The rows come from 7 hidden closed curves, with some noise, and rows from the same curve form a group. Each curve winds through 6 dimensions. The rows are also pushed far along 5 directions, which tell nothing about the answers.
(in the rows, 128 means zero)
Some rows, each with its group after it:
[100 125 152 115 103 166 139 148 117 100 126 133 126 143 144 134 115 124
 151 114]  (2)
[171  92 167 124 144 184 133  86 164  81 130 125 175 110 137  98 132 152
 174 159]  (2)
[111  92 113 144 125 130  99  87 104 109 143 134 144 104 117 136 136 138
 114 110]  (3)
[140 145 129 152 118 113 147 152 136 141 124 112 120 135 124 146 150 108
  98 116]  (5)
[ 85 104 125 145  85 131 139 136 105 114 131 112 130 142 150 143 124  97
  85 110]  (3)
[171 133 132 139 148  91 110 158 131 146 108 162 134 145 148 133 132 118
 112 143]  (2)
[107 133 132 112 123 183 154 150 119  84 143 115 128 137 137 139 114 125
 177 138]  (5)
[112 151 116  89 171  58  69 191 123 170 139 156  82 131 132 142 158 134
 135 118]  (2)
[ 70 118  57 113 155 138 131  87  95 125 189  95  91 117  83 161 137 140
 131 108]  (3)
[100 179  67 153  79 155 172 104 157 168 160  68 112 114  89 141 156 104
  95 134]  (3)
[204 162 144 130 166 124 101 155 158 146 100 162 152 126 141 112 139 140
 157 172]  (6)
[176 166 130 124 135 158 140 158 149 141 112 143 129 130 128 123 120 128
 176 165]  (5)
[145  92 159 132 132  99 113  92 122 114 121 142 142 132 135 127 114 130
 101 118]  (0)
[142 114 117 179  47 165 177 101 138 100 127  70 144 114 110 148 132 103
  91 102]  (0)
[200 135 110 166 119 103 101 143 137 164  90 164 146 118 125 124 136 123
 111 139]  (1)
[108  93 180  82 153  94 100 117 120 142 123 159 100 158 144 112 111 143
 119 111]  (5)
[169 142 117 126 137 112 119 192 145 166  89 185 136 140 153 105 128 130
 154 154]  (0)
[154  91 107 173 120 166 124  84 127 138 119 138 162  97 118 115 137 125
 117 155]  (2)
[153 110 188 152 132 159  98  94 107  93 111 148 157 124 134 140 121 126
 124 123]  (6)
[127 177 103 119 142 125 161 184 159 163 126 116 113 127 125 111 147 129
 152 143]  (2)
[205 157  79 178 142 165 167 124 155 171 111 134 155 131 112 118 131 118
 122 184]  (6)
[200 145  52 178 146 108  90  82 142 197 134 135 132  83  75 141 162 123
 100 166]  (5)
[ 99 153  71  72 185  92 144 184 131 152 159 140  83 154 126 132 121 147
 175 144]  (4)
[156 187 135 128 117  88 124 194 153 164 100 145 118 129 131 124 144 124
 137 125]  (3)
[137  93 112 134 158 149 136 104 124  93 146 136 154 139 126 132 130 151
 139 122]  (4)
[107 130 130 179  63 108 133 103 106 139 124  77 112 104 101 163 144  90
  45  78]  (1)
[ 51 130  57 125 101 103 143  92  93 149 176  79  77 124  91 167 123 106
  81 104]  (4)
[113 111 147 139 123 109 129 109 114 126 135 109 116 138 122 148 134 118
  79  97]  (5)
[100 129 121  90 145 129 137 171 141 100 145 118 125 122 140 115 144 153
 180 115]  (0)
[165 149 125 140 137 172 165 161 159 149 114 137 139 120 129 110 144 124
 173 168]  (1)
[174 153 126 180  79 148 194 138 155 157  90 115 146 138 125 118 120  98
  96 143]  (6)
[120 111 156 122  89 148 137  97 146  91 131  94 143 125 134 114 123 131
 120 115]  (2)
[172 119 146 125 169 131 128 109 141 134 117 145 138 140 126 112 116 145
 138 145]  (6)
[147 145 173 101 152 128 101 186 132 142  88 185 133 135 172  98 107 124
 181 175]  (1)
[160 109 165 106 159 110 106 170 120 143  89 205 136 153 172 100  93 131
 167 169]  (4)
[115 120 155 135  85 157 130  98 107  90 120  99 129 140 124 139  94 123
 101  96]  (5)
[161 143 153 159  93 168 137 132 119 106 107 125 144 122 128 151 117 104
 135 141]  (5)
[108 137  82 149  86 117 129 145 125 166 145 108 101 120 115 159 158  93
  88 121]  (3)
[104 142 197  97 106  74 102 233 114 153  68 167  98 169 188 111 108 109
 111 101]  (6)
[169  82 135 120 177 172 142  85 159 121 132 156 164 118 129  87 125 157
 184 179]  (6)
[168 104  98 189 120 180 156  83 139 124 131 102 170 113 119 127 144 109
  95 166]  (2)
[ 68 134 124 111 106 114 103 127 102 124 157 101  88 128 113 166 142 117
 102  83]  (2)
[153 161 132 156  94 154 166 190 149 173  89 153 130 134 139 121 138 100
 137 149]  (1)
[159 145 107 163  84 111 115 121 123 140 106 122 136 128 117 140 121 115
  82 114]  (4)
[182 128  95 149 126  91 100 129 145 175 119 143 121 107 103 137 154 125
 111 137]  (0)
[159 150 205 117 118  98  88 167 102 131  68 172 116 171 154 130  83 126
 115  98]  (1)
[125  66 184 128  96  84  87  71  98 107 107 146 136 139 145 125  86 121
  70  97]  (4)
[105 124 121 110 158 101 101 120  91 160 127 145  94 152 121 137 108 132
  97 110]  (6)
[ 92 127 236  89 114 121 100 154  93  60  92 130 124 165 179 121  74 130
 126  84]  (5)
[145  70 137 102 180 151 112  91 149 116 143 167 157 111 144  89 127 155
 185 183]  (4)
[139 181  85 154  62  84 137 152 158 184 126 101 104 124 103 152 159 103
  77 104]  (1)
[127 171 133 134  93 114 145 217 141 188  83 142 108 147 157 115 131  92
 112 142]  (6)
[ 61 133 114  71 116 111 137 135 141 111 175  78  84 135 119 137 135 143
 141  90]  (3)
[ 95 115 175 116 123 146 107  88 111  63 144 106 143 127 131 137 125 146
 122  84]  (0)
[135 111 151 126 130  73 118 180 118 138 100 163 124 136 157 125 124 122
 125 114]  (0)
[110 185 113 131 103  83 105 165 119 188 125 125  78 131 110 164 147 101
  91 106]  (2)
[ 48  94 152  87 141  58  96 126  81 125 147 119  70 147 126 149 119 132
  86  57]  (6)
[155 148 163 123 108  42  75 140 133 196  97 160  95 129 124 132 130 107
  83 119]  (5)
[188 153 124 181 125  78  75 131 122 177 104 142 131  83 113 148 154  92
  91 159]  (1)
[ 84  89  89 118 128 160 151  91 113  66 171  94 139 138 122 140 122 150
 129  96]  (4)
[110 137 202 109  98 106  87 173 117 138  81 158 118 146 169 113 111 115
 113 113]  (6)
[100 182 113 102 120 157 192 166 153 112 140  80 112 163 127 125 117 134
 151 120]  (6)
[128 138 153 125 138 153 142 126 138 133 111 135 135 122 130 101 120 139
 154 141]  (0)
[ 88 102 141  88 152 135 149 128 114  72 148 120 124 168 143 129 106 155
 143  88]  (4)
[143 134  96 182  66 158 185 110 155 150 115 110 156 111 115 119 137 102
 104 143]  (6)
[ 67 102 142 158  18  96 139  97  90 108 113  81 116 140 134 149  96  92
  24  55]  (3)
[174 107 183 127 149 109  80 166 102 142  76 205 131 144 156 124 106 128
 142 136]  (3)
[143 102 155 125 148 150 114 117 117 116 122 158 139 125 142 124 115 124
 157 164]  (4)
[188 125 129 176  87 176 185 118 174 149 104 126 165 126 132 109 135 101
 121 176]  (5)
[117 162 104 172  89 190 185 119 130 133 126  87 138 116 107 137 135 108
 120 130]  (0)
[203 118 101 201 127 110 124  70 145 169 114 139 167  87 100 129 153 108
  83 167]  (0)
[186 139 119 126 178 135 134 123 159 139 125 152 150 138 120 112 137 156
 157 154]  (4)
[107 137  87 107 157 110 111 153 131 136 165 113 105 120 120 146 165 132
 139 126]  (2)
[ 67  86 188  45 136 150 132 109 121  71 146 117 102 176 148 108  81 163
 164  87]  (5)
[188 138 143 162 109 175 160 139 145 138  88 153 160 135 141 110 111 111
 142 171]  (3)
[ 81  67 156  66 167 120  96 129 108  81 137 163 132 146 166  98 100 163
 168 120]  (3)
[ 86 147 116 144  82 117 150 141 116 159 127  97  92 126 109 150 140 102
  84  90]  (1)
[159 164 123 129 127 174 164 197 163 159 100 164 145 132 157 100 132 114
 191 199]  (1)
[117 102 154 121 107 114  96 111 115  83 136 115 136 118 137 139 123 129
 119 106]  (4)
[129 127 126 117 124 153 136 147 120  86 129 128 134 152 136 140 114 143
 152 106]  (1)
[123 102 128 126 112  48  68 104  97 167 123 138  85 124 110 151 119 118
  67  92]  (3)
[164 139  96 174  83 141 163 123 150 159 114 109 133 129 109 134 139 107
  88 129]  (5)
[175  76 171 146  95 167 147 109 134  65 109 127 168 145 150 128 107 128
 126 119]  (0)
[113 107 120 132  98 151 141 146 113 114 130 123 123 136 134 143 126 114
 128 114]  (3)
[ 92 146 129  87 124 159 172 205 146 137 102 147 122 160 168  83 107 138
 185 141]  (2)
[176 141 142 144 119 134 111 130 120 120 107 148 138 143 126 141 114 130
 120 118]  (1)
[217 178 111 200  86  65  97 133 166 226  82 144 136  88 105 131 169  92
  62 155]  (2)
[ 79 130 125  95 110  72  94 139 112 116 147 105  94 129 129 142 129 125
 109  90]  (4)
[203  48 147 143 187 112  47  87 119 124 112 209 173  97 140 110 139 156
 148 161]  (0)
[159 144 110 145 125  81  84 158 108 161 109 162 116 131 121 154 136 124
 100 105]  (1)
[133 133  63 133 164 173 147  95 164 105 182  88 152  79  93 125 179 156
 178 156]  (0)

New rows. What belongs after each?
[142 150 125 195  57  92 132 125 114 178  83 130 130 105 111 138 131  92
  56 100]  (2)
[159 160 127 136 104 119 130 152 141 169  98 135 113 140 120 127 117 117
 116 131]  (5)
[148 124  88 192  88 147 160  85 125 121 145  83 148 125 107 163 139  91
  56 131]  (2)
[171 159 144 139 110 100 140 163 150 150  94 146 135 153 143 126 120 115
 110 133]  (0)
[ 75 173  75  83 187 110 100 131 119 160 175 123  84 126  92 142 154 157
 149 116]  (0)
[110 126  51 114 164  92 116  92 128 170 187  92  79  97  66 156 164 141
 119 117]  (0)
[168  98  88 176  97 101 104  66 124 146 143 107 125 104  86 164 150 112
  62 109]  (0)
[ 85 143 113 102  79 164 195 140 163  94 153  68 125 139 136 116 119 123
 153 131]  (5)
[ 57  85  99  94 126 137 113  75  99  90 179 102 108 138 110 143 117 154
 112  82]  (0)
[125 119 182  84 204  95  70 151 107 151 115 197 111 144 154 113 114 143
 157 151]  (5)
[ 88 149  99 135 108 198 173 116 123 102 149  93 136 138 119 134 127 127
 137 120]  (0)
[ 85 133 126  80 147 109  99 176 122 125 146 138  96 137 141 134 141 141
 157 113]  (2)
[124  82 120 146 123  81  78  41 110 166 148 130 115 100  99 146 139 115
  58 120]  (5)
[161 129 126 114 186 122  76 120 131 158 139 177 122 117 114 135 149 145
 163 160]  (2)
[ 66 166  99  93 115 106 128 164 136 182 137 114  80 134 125 119 138 121
 121 123]  (6)
[131  67 171 110 163 101  77  45 110  90 147 141 141 127 123 131 116 155
 107 109]  (0)
[180 169 182 147 122 123 112 170 145 128  81 157 157 129 152 115 137 125
 136 134]  (0)
[ 99 146 103 109 114 151 160 170 131  86 152 100 121 143 135 146 132 132
 161 110]  (1)
[133 119 175 122 130  90 116 151 122 152  99 151 110 160 145 127 121 123
  93 101]  (5)
[157  89 152  93 204  57  75 133 124 151 120 198 125 130 145 106 123 158
 150 144]  (0)
[ 99  97 218  71 168 105  93 191  87 114  91 188 102 181 184 116  87 139
 147 100]  (6)
[197 141 101 183  91 182 207 160 178 141 103 119 165 136 134 119 145 108
 135 164]  (5)
[ 89 141 125  69 133 117 158 156 158 158 140 126  91 156 137 104 119 137
 157 137]  (5)
[116 153 135 145  51 191 192 155 149 123 109 107 142 144 151 118 110  95
 132 147]  (1)
[140 175 133 159  91 154 161 168 148 114 112 106 152 120 134 131 148 116
 132 123]  (0)
[125 131 170 161  20 139 150 113 125  97 108  94 137 149 132 156 115  99
  61  68]  (1)
[106 158 169 145  45  87 128 170 117 171  71 150 114 146 151 125 108  91
  72  90]  (6)
[175 132 180 173 105  82 109 119 112 152  84 142 128 134 124 148 121 101
  60 102]  (6)
[109 141  98  76 188 170 155 145 157 146 163 133 105 129 113 107 141 160
 211 162]  (1)
[149 106 157 128 116 120 125 106 144 149 117 143 130 133 134 114 121 119
 113 143]  (5)
[145  95 128 184  80 182 126  23 105  82 147  77 154 102  91 164 120 111
  81 114]  (5)
[ 96 149 107 192  61 116 160  93 106 136 144  47 113 119  95 182 148  75
  15  80]  (5)
[142 108  90 123 145 123 118  73 159 151 166 117 130  94 100 122 153 136
 136 165]  (5)
[ 94 167 107 124  76  93 128 145 116 129 142  92  90 150 109 173 134 114
  83  65]  (1)
[105 140 161 100  93  82 130 153 136 163 106 135  93 153 146 119 109 112
 104 110]  (5)
[124 138  76  90 182  96 109 183 131 172 136 168  97 133 123 120 148 157
 174 132]  (1)
[ 61 168 106  91  98 147 163 165 145 152 141 106  97 140 134 109 127 123
 145 128]  (6)
[128 142  86 142  76 144 161 109 163 123 153  85 131 121 106 140 152 124
 112 115]  (1)
[110 144 154  95 143 149 134 157 127 104 125 120 125 130 151 110 105 131
 174 154]  (1)
[ 71 140  97 101  79  87 137 148 116 138 148  90  74 161 118 152 119 120
  82  66]  (0)
[183 135 166 150 138  95  98 111 119 143  96 146 134 142 124 134 114 126
  83 118]  (6)
[100  66 113 155 131 171 129  42 105  55 186  59 147 105 106 160 149 129
  91 107]  (2)
[111 117 122 128 108 107  90 142 115 141 129 143 118 116 131 140 145 120
 113 113]  (2)
[ 41  85 172  59 133 120  85  57  96  74 178  82  87 154 122 145 105 148
  95  68]  (2)
[184  63 183 143 107 168 127  95 130  80  92 153 178 132 158 102  91 130
 140 147]  (3)
[138 137  84 150 132  89  86 118 110 142 149 123 113 105 100 171 159 120
 100 114]  (1)
[107 127 141  96 135  18  35 122  97 150 141 141  76 127 109 168 142 137
  76  59]  (1)
[108 178  88 141 110  56  94 185 106 220 116 149  74 120 112 157 150  91
  82 119]  (1)
[ 94 157  81 135 107 153 133 100 138 149 160  98 119 104  97 135 153 124
 123 136]  (6)
[192 118  84 154 122 183 159  85 191 118 150 118 176  97 109 115 164 141
 163 178]  (1)
[173 139 145 147 150 114  86 111 121 148 110 139 132 103 118 127 126 119
 123 163]  (1)
[100 104 125  99 171 143 122 123 125  84 170 100 123 128 132 136 145 146
 150 122]  (2)
[141  88 146 116 189 115  83 107 115 133 125 158 131 131 138 114 128 143
 124 144]  (2)
[121 149 223 148  49 136 139 175 103  87  61 114 137 149 178 128  79  82
  97 107]  (1)
[130 158 166 120 133  95 116 151 130 171  91 155 114 129 136 102 118 128
 127 126]  (0)
[190 118 148 160 142 110 116  99 131 130 108 151 153 134 121 135 130 133
  96 122]  (4)
[133 102 194 116 142 123  95 114 106 115 108 149 122 126 130 124 112 139
 133 102]  (0)
[ 94 120 115 141 120 160 125  51 121  77 176  70 143 105  96 151 150 142
 105  95]  (0)
[128  95 136 116 156  44  46 123  92 155 134 165  92 123 118 157 143 131
  92  91]  (5)
[ 80 175 156 105 112  43  80 139 104 157 120 122  83 143 118 150 128 123
  63  61]  (0)
[ 93  68 191 112  95 156 106  48 115  57 144  89 138 140 139 131 104 133
  90  91]  (2)
[137 131  84 131 108 165 185 160 171 115 135 105 148 119 131 108 150 137
 166 139]  (1)
[122 135 137 104 167 116 125 134 137 156 118 157 123 129 133  94 121 147
 160 149]  (0)
[149  55 125 138 206 176 102  55 110  92 165 144 155 105 110 134 143 152
 158 159]  (6)
[212 135 166 176 111 137 145 127 158 131  80 154 181 127 147 111 126 110
 119 162]  (0)
[121 148  87 171  60  60 118 137 122 166 125 103 111 116 112 162 154  91
  43  93]  (2)
[163 114 160 147 145 125  89  76 136 123 121 136 154  93 113 119 143 140
 122 130]  (0)
[ 69 114 120 106  75  87 128 118 104 117 149  81  79 152 114 160 114 121
  69  53]  (0)
[ 79 114 103 114 139 170 123  71 114  99 175 113 130 113 104 137 133 149
 147 121]  (6)
[116 140 144  75 144 118 118 159 159 129 141 131 106 136 135 115 142 145
 173 133]  (3)
[154 160 158 128 141  83 112 150 140 180  90 162 124 126 137 104 124 127
 123 139]  (0)
[ 89  92 168 118 111  70  98 150  85 104 116 137 112 135 150 143 119 122
  96  67]  (0)
[178 125 166 170  85 105 151 186 132 142  58 169 157 140 172 113 110  96
 106 134]  (0)
[147 149 179 130 107 147 136 155 135 146  90 155 125 151 141 122 114 116
 134 126]  (1)
[ 93 145  23 176  92 167 190  84 128 169 173  51 106 114  75 154 149  96
  68 136]  (6)
[117 104 120 146 134 142 110  78  86 110 138 134 137 133 113 150 115 133
  98 106]  (6)
[123 141  83 131 107 116 132 164 147 142 140 117 124 121 131 133 156 118
 126 135]  (2)
[155 115 119 128 178 187 111  79 134  97 153 144 166 120 118 125 141 159
 168 156]  (0)
[124 103 166 162  66 183 203 130 131  75  95 111 177 146 167 108  95 106
 119 125]  (0)
[149 156 157 110 121  40  57 152 130 191 101 175  90 141 123 140 136 126
  93  97]  (1)
[134  66 144 110 134 138 105  78 119  78 147 129 139 138 132 133 114 148
 127 105]  (0)
[172 197  98 164 126 126 150 161 159 161 118 104 138 108 115 134 156 101
 128 168]  (5)
[ 95 107 164  89 179 127 104 123 105 118 137 153 115 143 143 121 111 139
 151 137]  (5)
[ 54 119 184  99  76 107 119 125 101  78 126  82 104 136 137 134 111 129
  90  41]  (0)
[140 110 168 184  10 206 198 133 123  46  82  87 183 156 163 128  84  99
  93  88]  (1)
[ 46 116  58 102 111 122 167 143 124 113 174  80 101 129 119 132 139 136
 132  97]  (0)
[154 124 172 144 118 119 127 107 136 124 105 138 156 125 139 113 117 127
 109 130]  (0)
[106 148  91 146  89 140 149 152 128 166 116 130 116 122 121 123 134 113
 120 127]  (2)
[165 113 117 204  70 147 136  85 121 121 106 134 178 111 120 139 127 109
  81 122]  (6)
[ 72 101 149  85 138  66  50  95  73  94 159 125  83 146 111 175 118 150
  90  42]  (1)
[144 160 156 135 122 143 153 187 131 134  95 140 125 139 140 127 125 119
 153 127]  (0)
[111 142 145 144  94 131 143  96 133 119 127  92 135 118 117 127 129 120
  95 107]  (0)
[100  59 150 116 122 132 108  42 112  65 158 112 149 110 120 128 118 154
 119  93]  (2)
[184 151 132 144 137  31  89 184 126 209  88 176  95 128 122 145 142 106
  93 122]  (0)
[145 127 135 147 106 134 171 124 147 123 115 121 152 134 138 114 119 118
 117 141]  (0)
[135  83 189 151 144 182  92  62  91  69 126 140 165 115 127 140 121 141
 127 112]  (0)
[167 121 129 187  81  83 137 123 122 155 100 130 142 124 125 146 130  88
  56 119]  (0)
[ 91 104 109  53 204 119 100 123 135  84 189 114 108 110 123 122 145 174
 203 131]  (1)
[147 171 170  88 157 102  91 208 134 162  97 185 101 154 154 125 131 130
 168 139]  (2)
[137 100 158 186  75  91  59  62  86 170 107 149 122 101 106 165 135  87
  29 102]  (1)
[165 123 154 194  66 131 100 133 111 139  88 150 151 109 134 153 142  87
  78 121]  (2)
[120 122 134 128 111 128 140 142 135 149 114 144 129 136 146 116 121 112
 124 149]  (5)
[ 93 180  89 117  91 159 182 131 145 117 149  65 110 148 108 135 122 128
 121 104]  (4)
[149  99 133 161 102 155 175 140 138 104 105 136 171 130 154 110 118 114
 131 147]  (0)
[136 101 131 139 117 112 146 125 122 114 134 113 124 131 126 144 127 119
 111 109]  (0)
[ 95 162  64 133 125 102 143 115 141 176 158  81  92 101  81 136 161 126
 105 112]  (2)
